The rows of each matrix lie in a flat space through zero, up to rounding. After each matrix: how many dimensions does the smallest such space have?

[[ 25 -16 -10  -1   7 -10   9  14  12  -6  16  -6   0   8  -1   7  36   6
    4  -2]
 [-16  10   1   0   0  12  -1  -6  -6   2   1  15   6  -6  14   0   2  -5
   11   3]
 [-10   1  -4  -2   8  12  12  -6   0   6   2  -1   6   4  -2   1  24   5
   12 -12]
 [ -1   0  -2  64  -3 -14  15  -5 -17   3  -8  11 -14   8   1  -9 -18  -1
  -20  -1]
 [  7   0   8  -3   5  -9   1   3   5   4  -1  -2   6  -4   0  -1   5   4
   -5   2]
 [-10  12  12 -14  -9   5 -13 -16  -5   8   1   0  -1  -6  -2  -6 -11  -6
    3  -5]
 [  9  -1  12  15   1 -13  12  -8  -5  12   5   1   5   3   2 -14   5  -4
   -5  -2]
 [ 14  -6  -6  -5   3 -16  -8   2   5   0   3   6 -13   1  -4  -2   3  -2
  -11   0]
 [ 12  -6   0 -17   5  -5  -5   5   7  -5   6  -3   9  -5   1   2  -3  -2
   -1   5]
 [ -6   2   6   3   4   8  12   0  -5   9  -2   8   2   2   7  -7  13  -7
   -1  -6]
 [ 16   1   2  -8  -1   1   5   3   6  -2  -4  -9   9   5 -14   2  19   0
   -1  -5]
 [ -6  15  -1  11  -2   0   1   6  -3   8  -9  20  -5  -4  11   5   9   0
    5   5]
 [  0   6   6 -14   6  -1   5 -13   9   2   9  -5  20   3   0   0  -1  17
   16  16]
 [  8  -6   4   8  -4  -6   3   1  -5   2   5  -4   3  -2   1  -4  15  -9
    4  -9]
 [ -1  14  -2   1   0  -2   2  -4   1   7 -14  11   0   1  -6   0   8   6
    4   1]
 [  7   0   1  -9  -1  -6 -14  -2   2  -7   2   5   0  -4   0  -1 -15  -4
  -10   7]
 [ 36   2  24 -18   5 -11   5   3  -3  13  19   9  -1  15   8 -15  21  -7
   16 -14]
 [  6  -5   5  -1   4  -6  -4  -2  -2  -7   0   0  17  -9   6  -4  -7  -5
    0   4]
 [  4  11  12 -20  -5   3  -5 -11  -1  -1  -1   5  16   4   4 -10  16   0
   26   7]
 [ -2   3 -12  -1   2  -5  -2   0   5  -6  -5   5  16  -9   1   7 -14   4
    7  17]]
	14

[[-44 -42 -37 -24  47  63  18 -73  19  -9  40   0  20 -23   2 -50  49  -7
    1 -16]
 [-42  -4  -3  10  33   0  -8 -30   7   9   9   5   2 -33 -11 -30   0  16
   29 -35]
 [-37  -3  -2  10  29  -1  -8 -25   6   8   7   4   1 -30 -10 -26  -1  15
   26 -32]
 [-24  10  10  17  14 -20 -14  -3   0  11  -5   4  -5 -22 -11 -11 -16  17
   25 -27]
 [ 47  33  29  14 -46 -47 -11  64 -17   4 -33  -2 -15  29   2  48 -37   0
  -10  23]
 [ 63   0  -1 -20 -47   8  16  38  -8 -15  -9  -8  -1  51  18  42   7 -27
  -46  55]
 [ 18  -8  -8 -14 -11  16  11   2   0  -8   4  -3   4  17   8   8  13 -13
  -20  21]
 [-73 -30 -25  -3  64  38   2 -77  19   4  34   5  14 -51 -11 -64  29  13
   32 -48]
 [ 19   7   6   0 -17  -8   0  19  -5  -2  -8  -2  -3  14   3  17  -6  -4
   -9  14]
 [ -9   9   8  11   4 -15  -8   4  -2   6  -6   2  -4 -10  -6  -2 -12   9
   13 -12]
 [ 40   9   7  -5 -33  -9   4  34  -8  -6 -13  -4  -4  30   9  31  -7 -12
  -23  31]
 [  0   5   4   4  -2  -8  -3   5  -2   2  -4   1  -2  -1  -2   3  -6   3
    3  -2]
 [ 20   2   1  -5 -15  -1   4  14  -3  -4  -4  -2  -1  16   5  14   0  -7
  -13  16]
 [-23 -33 -30 -22  29  51  17 -51  14 -10  30  -1  16  -9   5 -32  40 -10
   -8  -3]
 [  2 -11 -10 -11   2  18   8 -11   3  -6   9  -2   5   5   5  -4  15  -8
  -10   8]
 [-50 -30 -26 -11  48  42   8 -64  17  -2  31   3  14 -32  -4 -49  33   3
   15 -28]
 [ 49   0  -1 -16 -37   7  13  29  -6 -12  -7  -6   0  40  15  33   6 -21
  -36  43]
 [ -7  16  15  17   0 -27 -13  13  -4   9 -12   3  -7 -10  -8   3 -21  13
   17 -15]
 [  1  29  26  25 -10 -46 -20  32  -9  13 -23   3 -13  -8 -10  15 -36  17
   21 -15]
 [-16 -35 -32 -27  23  55  21 -48  14 -12  31  -2  16  -3   8 -28  43 -15
  -15   5]]
	2

[[ 38 -39 -14   3  -5   9   5  -6  15  14 -13  26  -9  -4  22  10  30  16
   11 -14]
 [-39  18  -8 -29   4  27  17  23   3   4  19  27  34  48  21  22   6 -12
   11 -43]
 [-14  -8  13   2  16   2  -7   0  17  -4   3   0   3  -6   9  14  24  11
    5  12]
 [  3 -29   2  18  14 -13 -19  -7   6   2   7   5  -1   0   8  -2  35  18
    4  10]
 [ -5   4  16  14  20 -37 -17  -1   6   6  12 -21 -31 -23 -36   9 -26  11
    1  22]
 [  9  27   2 -13 -37  -3  30   1   8   6 -28 -23 -21 -30 -18  -9 -11 -31
   11  28]
 [  5  17  -7 -19 -17  30  34   4 -25  18  -8   3   7  -2  21   2 -14 -20
    5 -23]
 [ -6  23   0  -7  -1   1   4  40  15 -15  20  13  21  12  18  13  25  -5
  -10 -20]
 [ 15   3  17   6   6   8 -25  15  91 -40  -7  29   6  33 -14  13   3  27
   24  17]
 [ 14   4  -4   2   6   6  18 -15 -40  33   7  -6 -11 -25  11 -20  -9   6
   11 -11]
 [-13  19   3   7  12 -28  -8  20  -7   7  32  -5   1   7 -14  -2  -7   2
    4  -8]
 [ 26  27   0   5 -21 -23   3  13  29  -6  -5  -2 -29  -6 -33 -21 -12  -7
   10  16]
 [ -9  34   3  -1 -31 -21   7  21   6 -11   1 -29  28  -7 -18 -14 -12 -26
   11  26]
 [ -4  48  -6   0 -23 -30  -2  12  33 -25   7  -6  -7   6 -43 -50   3 -10
    9  23]
 [ 22  21   9   8 -36 -18  21  18 -14  11 -14 -33 -18 -43   0  -9  13 -32
   -2  31]
 [ 10  22  14  -2   9  -9   2  13  13 -20  -2 -21 -14 -50  -9  15 -16   6
  -25  14]
 [ 30   6  24  35 -26 -11 -14  25   3  -9  -7 -12 -12   3  13 -16  44 -19
   -4  38]
 [ 16 -12  11  18  11 -31 -20  -5  27   6   2  -7 -26 -10 -32   6 -19  19
   19  23]
 [ 11  11   5   4   1  11   5 -10  24  11   4  10  11   9  -2 -25  -4  19
   47   8]
 [-14 -43  12  10  22  28 -23 -20  17 -11  -8  16  26  23  31  14  38  23
    8  10]]
	11

[[ 15   8  -8  10   4  11  42 -15   8  24 -16  -1 -15 -16  23 -17   4   0
  -28   3]
 [  8  32 -15  -8  18  23  -3   5   2  17  16  18   1  13 -28  -5   9  16
    6   8]
 [ -8 -15 -29  28  11  14  -4   0   3  26  15  11 -15 -28 -10 -35 -11 -11
   28   0]
 [ 10  -8  28  41  -4  -2 -19 -48   3  18  16  34   5 -21   5 -23   0  15
   10  -4]
 [  4  18  11  -4   3  -9   9  20 -22 -42 -12   3  -1 -17 -13  17 -15 -13
    7 -27]
 [ 11  23  14  -2  -9  27  -4 -11   9   6 -21 -38   7 -23  42 -11 -32  21
  -12   5]
 [ 42  -3  -4 -19   9  -4  24  -7  -5   8 -26   6 -18 -17   0  19 -12 -15
   13   4]
 [-15   5   0 -48  20 -11  -7  30  10 -18 -12  17 -26 -23  -1  11   4  -1
    4  11]
 [  8   2   3   3 -22   9  -5  10  62 -42  25  25   7 -10  -6   6 -14   2
    1   6]
 [ 24  17  26  18 -42   6   8 -18 -42   6 -16  -3 -35 -12  -4  -2 -11 -19
   13  12]
 [-16  16  15  16 -12 -21 -26 -12  25 -16   0 -22 -20  10 -28   8  -5  -6
   36  -5]
 [ -1  18  11  34   3 -38   6  17  25  -3 -22  33  12 -12 -10   3 -20 -13
   13   0]
 [-15   1 -15   5  -1   7 -18 -26   7 -35 -20  12  15  16  -5  14  33   8
   -8   4]
 [-16  13 -28 -21 -17 -23 -17 -23 -10 -12  10 -12  16  46 -20   7  -4  17
    2   9]
 [ 23 -28 -10   5 -13  42   0  -1  -6  -4 -28 -10  -5 -20  16   4  31   1
   -4  32]
 [-17  -5 -35 -23  17 -11  19  11   6  -2   8   3  14   7   4  17 -17  17
    7  10]
 [  4   9 -11   0 -15 -32 -12   4 -14 -11  -5 -20  33  -4  31 -17  14   7
    4 -26]
 [  0  16 -11  15 -13  21 -15  -1   2 -19  -6 -13   8  17   1  17   7  56
  -14 -37]
 [-28   6  28  10   7 -12  13   4   1  13  36  13  -8   2  -4   7   4 -14
   29  15]
 [  3   8   0  -4 -27   5   4  11   6  12  -5   0   4   9  32  10 -26 -37
   15  15]]
	18

[[  1 -29 -35  43   6  -5 -75 -21 -57 -46 -24 -33  -1  20  10  13 -11 -32
  -12   6]
 [-29 -17  21 -19  23 -25 -10 -14  25  -5 -20   0 -53 -20  17  45  -9 -23
   -8  16]
 [-35  21  12  46  61 -43  -3   1   3 -32  -1  14   3 -32   7   8  10  -6
   36 -72]
 [ 43 -19  46  50  -2   3 -21 -27   5  44  16  41   9  -8 -28  -5  47 -54
  -10 -36]
 [  6  23  61  -2 -40 -27  35 -31  16  -5  17  47 -10 -15  -4 -20 -10  32
   38 -47]
 [ -5 -25 -43   3 -27  10 -31  21 -10  31  45 -23  11  68  11  -9 -42 -25
   -6  41]
 [-75 -10  -3 -21  35 -31   8 -31  -7   0  18  10   7 -23  -2  14 -51 -20
  -38   9]
 [-21 -14   1 -27 -31  21 -31  -4 -41  17  33 -17  -1  -9 -20   2  12  38
  -21  12]
 [-57  25   3   5  16 -10  -7 -41 -48  15  19   7 -13  15  60 -19   0 -23
   25  14]
 [-46  -5 -32  44  -5  31   0  17  15  83  37 -46 -31  31  34 -17  -3  27
    7 -22]
 [-24 -20  -1  16  17  45  18  33  19  37  33 -39  -4   5 -14  35  12  37
    1   2]
 [-33   0  14  41  47 -23  10 -17   7 -46 -39  60 -33  32  38  -2 -23 -28
    4   4]
 [ -1 -53   3   9 -10  11   7  -1 -13 -31  -4 -33  33 -29 -22 -47  28   8
    4   4]
 [ 20 -20 -32  -8 -15  68 -23  -9  15  31   5  32 -29  13  30 -44 -23  21
   15  -1]
 [ 10  17   7 -28  -4  11  -2 -20  60  34 -14  38 -22  30 -69 -52 -11  22
   48 -17]
 [ 13  45   8  -5 -20  -9  14   2 -19 -17  35  -2 -47 -44 -52  26 -16 -45
  -25 -18]
 [-11  -9  10  47 -10 -42 -51  12   0  -3  12 -23  28 -23 -11 -16  73  -2
   -9  -7]
 [-32 -23  -6 -54  32 -25 -20  38 -23  27  37 -28   8  21  22 -45  -2 -14
   28  11]
 [-12  -8  36 -10  38  -6 -38 -21  25   7   1   4   4  15  48 -25  -9  28
   27  33]
 [  6  16 -72 -36 -47  41   9  12  14 -22   2   4   4  -1 -17 -18  -7  11
   33  33]]
	18

[[-24  23 -14   6 -24   7  28   1 -10 -14 -10 -16  17  11  30 -14 -29 -10
    3 -39]
 [ 23 -56   3   3  18  32 -13   1 -12 -31 -10   6 -13 -13  -4 -21   6   9
   -7  28]
 [-14   3  -8   1  12 -13 -10 -12  -7  -2  -9  -1  -7   5  15 -23   5  10
   15 -13]
 [  6   3   1 -10   2   4  10 -22  -2   7  -2  -5  12   5   6   2  -4  -7
   -5   2]
 [-24  18  12   2 -36  17   7  21   0 -20   4  12  -7  -7  -7   6 -13 -14
    1 -17]
 [  7  32 -13   4  17 -33   3  -1   2  14   6  -1  28   9   3 -17  18 -19
    0 -14]
 [ 28 -13 -10  10   7   3 -19  -7  -4  -7   2   2  -2  -5   1   5  12   7
   16  -2]
 [  1   1 -12 -22  21  -1  -7  21   9  35  -8   7  17  -3 -19  11 -13  -4
  -17  15]
 [-10 -12  -7  -2   0   2  -4   9  -2  -4   1 -15  -6   5  13  -3 -17  10
    1  -8]
 [-14 -31  -2   7 -20  14  -7  35  -4 -10  -7  20 -30  -9   4  21 -37   6
   -3  -5]
 [-10 -10  -9  -2   4   6   2  -8   1  -7  -8 -18   4   4  10  -7 -11  14
   -2  -7]
 [-16   6  -1  -5  12  -1   2   7 -15  20 -18  10 -16  -2  17 -26  -2   9
   13   1]
 [ 17 -13  -7  12  -7  28  -2  17  -6 -30   4 -16   8  -1   2  -5  -2   2
    0  -3]
 [ 11 -13   5   5  -7   9  -5  -3   5  -9   4  -2  -1 -14 -10   8  17   1
    4   4]
 [ 30  -4  15   6  -7   3   1 -19  13   4  10  17   2 -10 -45  12  20  -3
    9  27]
 [-14 -21 -23   2   6 -17   5  11  -3  21  -7 -26  -5   8  12 -20 -10  11
   20   3]
 [-29   6   5  -4 -13  18  12 -13 -17 -37 -11  -2  -2  17  20 -10  -3 -16
  -22   9]
 [-10   9  10  -7 -14 -19   7  -4  10   6  14   9   2   1  -3  11 -16 -17
   -5 -18]
 [  3  -7  15  -5   1   0  16 -17   1  -3  -2  13   0   4   9  20 -22  -5
  -32   2]
 [-39  28 -13   2 -17 -14  -2  15  -8  -5  -7   1  -3   4  27   3   9 -18
    2 -23]]
	14

[[ 15  37 -26   1  23  24 -39   1 -20   0   5  -1  25  42 -30 -27  20 -22
   -3  -6]
 [ 37 -50  36   5 -27  14  35 -15 -10  41 -21  23 -44 -26  -9  39   5 -31
   26   5]
 [-26  36 -37 -22  31  61 -18  29 -21 -12  31  19 -17 -45  -3  -7  -4  -8
   25   3]
 [  1   5 -22  -8  13 -38 -28  -6  21  18   2 -32  47  19  56 -31 -11  50
  -32 -14]
 [ 23 -27  31  13 -26   7  28   0 -38   8 -45  42 -20 -31   1  43   4 -51
   25 -10]
 [ 24  14  61 -38   7  16  25   4  -6  40 -51  24   6   4  -2 -16  -9 -31
    4  22]
 [-39  35 -18 -28  28  25  -9  20  29 -33  27  -6 -12 -24 -13 -20  -8  20
    7  26]
 [  1 -15  29  -6   0   4  20  17 -31  28  -4  29  -4 -40  51   3  -9  14
    2 -11]
 [-20 -10 -21  21 -38  -6  29 -31   0 -57 -18 -28 -29  48 -56  48   3 -44
    9 -30]
 [  0  41 -12  18   8  40 -33  28 -57  65  58  21  47   2 -21 -35 -26 -32
   -4  20]
 [  5 -21  31   2 -45 -51  27  -4 -18  58 -55   6  55 -28  70  23 -61 -24
  -15 -10]
 [ -1  23  19 -32  42  24  -6  29 -28  21   6  24  10 -18  55 -41   6  39
   -8  -9]
 [ 25 -44 -17  47 -20   6 -12  -4 -29  47  55  10 -16 -20   1  19   9   5
    8  -7]
 [ 42 -26 -45  19 -31   4 -24 -40  48   2 -28 -18 -20  -1 -77  50   8 -72
   35  26]
 [-30  -9  -3  56   1  -2 -13  51 -56 -21  70  55   1 -77  33   5   7  32
    3   1]
 [-27  39  -7 -31  43 -16 -20   3  48 -35  23 -41  19  50   5 -60  11  70
  -35   9]
 [ 20   5  -4 -11   4  -9  -8  -9   3 -26 -61   6   9   8   7  11  17 -24
    6 -17]
 [-22 -31  -8  50 -51 -31  20  14 -44 -32 -24  39   5 -72  32  70 -24 -40
   19 -24]
 [ -3  26  25 -32  25   4   7   2   9  -4 -15  -8   8  35   3 -35   6  19
  -15   1]
 [ -6   5   3 -14 -10  22  26 -11 -30  20 -10  -9  -7  26   1   9 -17 -24
    1 -29]]
	9

[[ 52   6  22 -18  51  12  65  43  25  14 -10  30 -21  20 -61  32  27 -36
  -17  27]
 [  6   7  26 -30 -12 -47  -6  78  32 -14 -24  15  11  39 -62  -6   3 -41
    4  10]
 [ 22  26  55   0 -11  -9 -31  28 -22 -41   4  10   8   5 -12 -23  19  10
   21 -25]
 [-18 -30   0  45 -11  19  42  14 -17 -21   8  26 -22 -57   8  -9  -7  52
   -9 -22]
 [ 51 -12 -11 -11  17 -20 -23 -10  20  -4 -25   8  42  34 -16  49  -7 -37
  -24  51]
 [ 12 -47  -9  19 -20 -45 -77 -19  18 -19  -7  10  45  19   6   3 -32   4
  -22  10]
 [ 65  -6 -31  42 -23 -77 -24 -33  33   3 -23 -20  11  66 -41  57 -18 -38
    3  15]
 [ 43  78  28  14 -10 -19 -33   0 -25 -52 -15 -47 -23  21  -3   5  -1  53
   36  -5]
 [ 25  32 -22 -17  20  18  33 -25   1   7 -17 -24   6   3  -3  35   4 -20
  -16  32]
 [ 14 -14 -41 -21  -4 -19   3 -52   7   1 -12  36  36  14  26   8 -14  10
   -8  25]
 [-10 -24   4   8 -25  -7 -23 -15 -17 -12   8  30  30 -12  23 -15   2   1
    9 -17]
 [ 30  15  10  26   8  10 -20 -47 -24  36  30 -17 -25  30  20  21  29 -24
   50 -23]
 [-21  11   8 -22  42  45  11 -23   6  36  30 -25 -34  -9  12 -34  11   9
  -19 -20]
 [ 20  39   5 -57  34  19  66  21   3  14 -12  30  -9  17 -19   9  29 -20
   13  26]
 [-61 -62 -12   8 -16   6 -41  -3  -3  26  23  20  12 -19  43 -25 -14   4
    6 -13]
 [ 32  -6 -23  -9  49   3  57   5  35   8 -15  21 -34   9 -25  21 -16  41
  -32  39]
 [ 27   3  19  -7  -7 -32 -18  -1   4 -14   2  29  11  29 -14 -16   9   0
   14 -15]
 [-36 -41  10  52 -37   4 -38  53 -20  10   1 -24   9 -20   4  41   0 -55
   27   2]
 [-17   4  21  -9 -24 -22   3  36 -16  -8   9  50 -19  13   6 -32  14  27
   64 -26]
 [ 27  10 -25 -22  51  10  15  -5  32  25 -17 -23 -20  26 -13  39 -15   2
  -26  55]]
	10

[[ -9  17  27   6  33 -29  -9 -52   3 -11  16 -15  44 -20  -2  19  11 -41
  -60 -12]
 [ 17 -17  -7 -11 -26  16  58  14 -13 -32  -7 -15 -12  18  13   1  -3  22
   29  25]
 [ 27  -7  29   7  18  42 -12  16  25 -47 -42 -26 -27 -15   4 -14 -47  -2
    1 -21]
 [  6 -11   7   6  -6  12 -13  36  49 -11  -7   8 -21 -36 -11  34   4  16
  -12  -2]
 [ 33 -26  18  -6   1   3 -18 -30   7   5 -12 -12 -32 -43 -33   3  22  10
   11  34]
 [-29  16  42  12   3 -18  12   9  28  31  34  30 -15  -1   9  14   0   3
    7  21]
 [ -9  58 -12 -13 -18  12  20  44 -22  18   1  10  25  28  21   3  23  -8
  -26  -3]
 [-52  14  16  36 -30   9  44  74   8 -24  22  -7  -9  34   4  -6  -7   4
   -2   7]
 [  3 -13  25  49   7  28 -22   8  21  16   7  34 -11   1  16  15   0 -12
  -13  -1]
 [-11 -32 -47 -11   5  31  18 -24  16   9 -33  11 -12  37 -13   9   1  35
   13  -2]
 [ 16  -7 -42  -7 -12  34   1  22   7 -33  32 -18  -8  -3 -39  24  16   0
   -7  12]
 [-15 -15 -26   8 -12  30  10  -7  34  11 -18  30  -2   6  26 -18   4  11
   30   7]
 [ 44 -12 -27 -21 -32 -15  25  -9 -11 -12  -8  -2  30  -5  -1   6  25  -6
    4 -10]
 [-20  18 -15 -36 -43  -1  28  34   1  37  -3   6  -5  64   9  18   4  28
   12 -11]
 [ -2  13   4 -11 -33   9  21   4  16 -13 -39  26  -1   9  15  21 -14  20
   47 -13]
 [ 19   1 -14  34   3  14   3  -6  15   9  24 -18   6  18  21   0  15  10
   13  21]
 [ 11  -3 -47   4  22   0  23  -7   0   1  16   4  25   4 -14  15  15  -7
  -28  22]
 [-41  22  -2  16  10   3  -8   4 -12  35   0  11  -6  28  20  10  -7 -20
   10  -3]
 [-60  29   1 -12  11   7 -26  -2 -13  13  -7  30   4  12  47  13 -28  10
   18 -13]
 [-12  25 -21  -2  34  21  -3   7  -1  -2  12   7 -10 -11 -13  21  22  -3
  -13  -8]]
	18

[[  2 -10  -8   3   1 -23  -9   6  -3  27  16  26  20   2 -15 -32 -24  13
   -8 -19]
 [-10  18  14 -14 -10 -26  -4 -17  -1  26 -12 -19 -34 -16  -6  29 -20   2
    7  24]
 [ -8  14 -41 -12   1  24  15  33  -3  -3  31   5 -19  -8  26 -11  -8  71
   22  18]
 [  3 -14 -12   0   8 -41  -2 -16  -7  22 -16   1   3   2 -26   4 -22 -21
  -14   5]
 [  1 -10   1   8  21 -37 -23  39  22  -7  -5  16   8  25  16  -6 -23  -7
   21 -28]
 [-23 -26  24 -41 -37 -29  -1 -13 -22 -39  12 -46 -35 -13 -21   3  -4  -1
   -9  42]
 [ -9  -4  15  -2 -23  -1 -31  19  -6 -32  15  -2   1  12 -18  11 -15   3
    4  -8]
 [  6 -17  33 -16  39 -13  19 -37 -34 -28 -31   0   0  43  14  -8  -4  19
    8 -10]
 [ -3  -1  -3  -7  22 -22  -6 -34 -16  25  19 -15  20   1 -18  18  -9  21
   41  13]
 [ 27  26  -3  22  -7 -39 -32 -28  25   4  35   5  16  -8 -16  14   3  32
   25  22]
 [ 16 -12  31 -16  -5  12  15 -31  19  35 -19  -6   8 -11 -25  46   2  23
   -4  31]
 [ 26 -19   5   1  16 -46  -2   0 -15   5  -6  -9   9   9  18 -23  13 -22
   23 -33]
 [ 20 -34 -19   3   8 -35   1   0  20  16   8   9  -1  20   3 -24  -6 -13
   -5 -23]
 [  2 -16  -8   2  25 -13  12  43   1  -8 -11   9  20   3  12 -26  -6  -2
    1 -14]
 [-15  -6  26 -26  16 -21 -18  14 -18 -16 -25  18   3  12  40   2  -4  21
   41 -13]
 [-32  29 -11   4  -6   3  11  -8  18  14  46 -23 -24 -26   2 -32  -6   1
   -7  24]
 [-24 -20  -8 -22 -23  -4 -15  -4  -9   3   2  13  -6  -6  -4  -6  -4 -11
   -9   2]
 [ 13   2  71 -21  -7  -1   3  19  21  32  23 -22 -13  -2  21   1 -11  52
   41 -20]
 [ -8   7  22 -14  21  -9   4   8  41  25  -4  23  -5   1  41  -7  -9  41
   23   5]
 [-19  24  18   5 -28  42  -8 -10  13  22  31 -33 -23 -14 -13  24   2 -20
    5  -3]]
	14

[[  0  21  10 -17  20  -3  -6  42   0  14  12  -2  24 -18 -11 -18  -9  19
   10   6]
 [ 21  21   3  23   3 -13 -23  -9  23  -9 -17  38   4  20  -6   1 -22  26
  -40   0]
 [ 10   3 -16  -9  13   0 -28  -1 -12  -8  -4  -7  -8 -10  18  13   6 -16
   12  -7]
 [-17  23  -9 -13 -12   4 -15   1 -24 -11  17  25  25 -25 -14 -10 -28  -3
  -14   2]
 [ 20   3  13 -12  71   8   8   3  -4  12   1  -1  11   8  10  23 -22   7
   -3 -13]
 [ -3 -13   0   4   8   0  -9  -5   5  21  -2  12  -2 -12 -37   7   2 -22
   36   2]
 [ -6 -23 -28 -15   8  -9 -30   6 -16  19  -5  19   4   6   3  18  -2 -30
   30   8]
 [ 42  -9  -1   1   3  -5   6 -12   1   3  18  -3  19 -57  -8   7  33 -13
  -13 -16]
 [  0  23 -12 -24  -4   5 -16   1   1  11   9  33   8 -63   5   1  38  11
  -29 -35]
 [ 14  -9  -8 -11  12  21  19   3  11 -44   7  -4  -9  10  37  13 -17  -8
   -6  34]
 [ 12 -17  -4  17   1  -2  -5  18   9   7  30  11  -4  -6 -12 -12   6  -2
  -25 -27]
 [ -2  38  -7  25  -1  12  19  -3  33  -4  11 -18  21  22  13   8 -17  38
  -31  -1]
 [ 24   4  -8  25  11  -2   4  19   8  -9  -4  21 -31 -20  41  -1  84   0
   17 -36]
 [-18  20 -10 -25   8 -12   6 -57 -63  10  -6  22 -20 -28  21  -4  -8 -36
    4  -2]
 [-11  -6  18 -14  10 -37   3  -8   5  37 -12  13  41  21 -30  19 -66  -7
   11  29]
 [-18   1  13 -10  23   7  18   7   1  13 -12   8  -1  -4  19 -47 -23 -24
  -15 -28]
 [ -9 -22   6 -28 -22   2  -2  33  38 -17   6 -17  84  -8 -66 -23  25  19
    4  15]
 [ 19  26 -16  -3   7 -22 -30 -13  11  -8  -2  38   0 -36  -7 -24  19 -11
  -11  -4]
 [ 10 -40  12 -14  -3  36  30 -13 -29  -6 -25 -31  17   4  11 -15   4 -11
  -20  -7]
 [  6   0  -7   2 -13   2   8 -16 -35  34 -27  -1 -36  -2  29 -28  15  -4
   -7   7]]
	17
